The rows of a group lie close to one hidden flat surface of 5 dimensions, which passes through zero. Surfaces can cross.
(in the rows, 128 means zero)
Some rows, each with its group after it:
[190 122 138 121 158 103  86  64  74  93 131  64 204 108 129]  fivid
[164  60 151 160 160  93 157  96  80 116 149  56 143 157  66]  luvam
[143  93 134  98 187 141 130 168 128 139 155 155 108  74 121]  buvok
[113 133 106 109  73 134 121 123 114 141 155 121 174 107 141]  sor
[127 133 138 124 152 113 117 104 115 113 117 114 161 126 135]  fivid
[169 115 119 115 200 132 113 128 110 127 151 135 132  70 113]  buvok
[128 124 130 121  78 140 123 154 148 142 132 124  97 139 149]  buvok
[115 128 110 139 133 115 121  67  77 121 143  77 205 139  96]  luvam
[155  69 159 120 114 128 132 168 135 138 165 131  66 106 129]  Mafos
[ 91 133 110  93 109 133 159 173 154 151 122 165 155 106 140]  sor
[164 154 126 158 138 146  82  86 103 112 127 112  97 124 142]  sor
[131  68 146 136  50 122 113 139 118 138 181 106 106 124 136]  fivid
[128 143 173 154 131 124 145 140 144 102 101 167  58 125 164]  luvam
[112 126 129 143 154 113 156 121 119 125 119 128 174 132 103]  sor
[156 174 123 108 125 133  72  78  94 113 129 101 161 104 162]  fivid
[ 70 154  89 148 165 127 126 127 168 131 102 182 171 152 103]  Mafos
[162 162 119 117  86 144  96 109 103 127 133  97 109 109 162]  Mafos
[119 143 171  92 155 124 161 157 129 117  97 134  83 125 175]  Mafos
[133  53 170 126 116 131 122 140 113 125 190 122  81 102 140]  Mafos
[126 145 133 168 116 100 157 102 136 110  78 101 153 186 103]  buvok
[185  62 160 121  95 109 104 131 123 126 160  95 122 118 134]  fivid
[108 136 122 108 111 132 122 130 134 131 129 136 129 133 145]  sor
[138  94 110 157 124 124 120 123 135 138 149 125 149 135  88]  Mafos
[ 92 142 123 112 163 140 118  99 102 118 150 133 166 107 137]  buvok
[128 185 122 162 143 104 158 127 175 113  22 138 128 193 121]  buvok
[ 95 165 122 138 133 134 120  72  93 113 128 116 176 137 135]  sor
[ 85 177 148 144 150 128 141  98 124 104  98 155 125 141 160]  luvam
[114 146 140 125 153 124 135 133 136 121 109 140 112 133 143]  luvam
[143 157 112 117 134 143 137 175 168 142 101 182  92  93 152]  sor
[101 125 131 134 160 126 140 109 105 116 138 125 167 131 112]  buvok
[ 71 161 121  87 172 125 149 174 177 139  80 184 127 139 150]  luvam
[121  99 126 137 159 105 156 119 120 130 128 112 183 142  76]  luvam
[ 99 128 151 132 155 114 154 109 109 112 120 123 146 138 128]  Mafos
[117 112 125 145 127 124 151 128 124 133 134 122 131 138  98]  fivid
[138 197  68 135 141 173 144 171 154 171 110 179  66 109 101]  fivid

New rows, each followed by its group:
[181  95 138 159 143 118 115 101 105 117 140  97 109 133 100]  sor
[136 157 130 147  81 151  95 123 130 121 141 154  93 103 175]  luvam
[114 187 122 115 151 125  95  78 103 112 102 123 177 125 162]  fivid
[198 128 101 131 143 141 116 138 123 143 126 108 113 101  95]  fivid
[125 207 105 157  55 137  90  71 120 118  91 109 139 168 161]  buvok
[ 86 162  90 135 133 126 176 108 105 122 117 148 245  91 115]  sor
[162 137  72 192 114 143 132  59  54 137 169  69 177 127  46]  fivid
[122 177  91 143 162 146 147 108 112 136 112 136 141 126  96]  fivid
[ 81 104 159 115 191  96 180 154 160 117  90 145 125 177 110]  sor
[162  41 144 150 131 116 148 152 131 132 166 110 110 121  78]  Mafos
[121  81 173 113 113  98 117 120 126 108 136 113 152 142 152]  fivid
[ 85 126 136 108 153 137 147 176 180 132 114 184  90 130 150]  Mafos
[139 116 117 139 107 126 126 112 109 131 148 111 165 108 109]  sor
[101 121 138  99 129 133 135 167 158 141 126 155 102 127 152]  buvok
[160 145  99 138  77 150  94  96  91 134 162 111 149  93 137]  sor
[141  66 122  93  61 130 136 180 147 164 171 121 129 109 121]  sor
[155 144 112 147 181 128 177 162 159 130  91 187 134  84 109]  sor
[171 184  82 153 111 159 107 116 115 132 132 157 151  54 144]  sor
[186 136 123 161 225 114 138 116 132 109  81 135 149 118  82]  buvok
[131 134 155 158 127 127 141 133 144 105 118 160  91 124 154]  luvam
[177  85 131 121 139 130 120 156 129 144 159 127  99  94 112]  buvok
[116 108 144 119 142 121 150 155 145 132 126 139 122 132 122]  buvok
[142 119 137 139 139 116 147 135 140 125 111 122 122 138 114]  buvok
[136   4 201 122 142  73 169 176 160 112 132 113 124 152 104]  fivid
[152 161 101 125 189 134 148 145 142 140  92 146 120 116  94]  fivid
[ 65 121 146 104 152 120 168 165 152 130 113 159 127 147 137]  buvok
[114 153 166 118 154 136  75 116 139 113 101 124  42 185 173]  sor
[ 77 145  87 157 145 127 115 101 147 127 122 158 188 155  94]  Mafos
[106 171 124 127 117 136 123 135 155 126  91 156 110 140 159]  buvok
[146 140 112 151  69 145 104 115 123 126 158 143 121  95 159]  luvam
[ 46 155 144 154 109  94 184 118 157 113  59 128 166 221 128]  buvok
[158 170 123  90 168 134 109 146 153 127  87 152 115 107 161]  fivid
[ 72 177 104 132  49 171  94 121 129 146 161 156  96 128 182]  fivid
[ 82 157 142 148 185 114 142  83 108  96  93 129 157 164 120]  sor
[ 82 165 109 141 175 131 179 131 140 129  97 160 139 147  99]  fivid
[161 158 118 138 142 128 116 137 151 129  88 139 106 127 134]  buvok
[197 127 121 124 170 120 113 114 108 124 117  95 150 109 108]  fivid
[ 75 191 119  78 169 160 116 155 156 132 108 197 102 102 194]  buvok
[128 158 119 125 170 135 113 110 121 119 116 142 141 110 134]  buvok
[144  90 141 135 129 123 153 169 162 133 124 150 103 117 117]  luvam
[ 98 144 135 145  99 110 149 109 131 120  96 113 151 177 125]  buvok
[155  53 150 125 126 112 142 159 142 143 147 104 105 144  91]  sor
[117 157 147 116 145 126 143 118 109 113 102 117 131 134 149]  Mafos
[112  50 153 112 125 108 174 183 145 146 151 128 105 134 100]  buvok
[185 127 131 113 103 133 126 146 125 139 128 101  97 114 135]  Mafos
[118 108 165 169 194 101 133  70  94  89 108  89 134 192  92]  sor
[146  96 144 127 113 115 119 129 122 125 145 109 132 128 130]  fivid
[105 128 127 135 108 140 101  95  97 115 165 128 139 122 139]  Mafos
[123 131 147 127 153 121 132 101 101 110 119  96 136 150 126]  luvam
[155 102 130 122  68 144  97 150 134 141 164 125  85 110 150]  fivid
[109 205  86 143 111 152  96  59  74 117 135 116 174 120 137]  fivid
[136 114 158 114 123 128 140 136 117 128 134 110  92 118 149]  Mafos
[208  91 101 135  91 156 134 195 158 177 157 131  41 103  88]  fivid
[ 80 115 112 144 170 121 148 149 174 133 113 173 154 154  93]  Mafos
[190  67 189 168 151 103 160 131 108 105 131  87  61 146 106]  luvam
[173 146 128 113 111 131 130 150 136 132 110 119  95 122 148]  Mafos
[145 164  92 134  83 144  80 105 119 139 138 125 141 118 140]  Mafos
[178 110 132 123 179 113 143 137 132 126 104 117 140 120  94]  fivid
[103  84 149 139 128 116 166 162 155 133 128 139 111 145 109]  fivid
[136 158 130 160 150  99 162 120 154 116  54 132 138 179 102]  buvok
[162 101 136 139 131 123 117 128 119 128 140 105 105 137 111]  sor
[190 103 143 120  93 126 121 134 102 137 151  90  96 109 132]  Mafos
[145 133 132 104  91 149  78 142 141 140 141 123  68 133 165]  sor
[135  95 142 145 139 104 138 108 111 115 132 104 157 142 110]  fivid
[173 100 116 144 109 132 136 139 126 135 153 124 137  94 102]  sor
[ 70 116 156 113 182 102 169 139 147 118  91 138 133 177 120]  sor
[ 95 158 139 109 157 119 125 107 134 109  94 142 160 136 160]  fivid
[127 120 164 137 167 114 110 115 132 107 107 108  67 181 128]  sor
[143  89 120 133 139 125 136 171 163 144 137 149 108 132  96]  Mafos
[153 103 167 138 161 110 147 119 105 110 123  91  99 151 110]  luvam
[152 122 130 124  77 140  86 113 114 133 161 108 108 113 153]  fivid
[122 118 141 168 129 120 162 140 148 115 121 168 127 116 129]  luvam
[ 93  95 148 139 125 114 162 134 129 120 134 132 137 152 116]  fivid
[112 178  76 130  81 149 136 111 105 138 146 155 218  60 144]  sor
[ 66 157 121 120 152 123 159 119 133 122 101 149 185 140 135]  sor
[107 125 100 144 111 124 133  97 116 128 147 126 209 119 102]  luvam
[151  99 128 147  67 128  95  87  85 124 183  78 140 119 123]  fivid
[ 87 113 138 109 153 114 164 149 141 129 112 141 155 158 116]  sor
[137 141  99 115  91 145 139 171 150 152 135 162 136  72 145]  sor
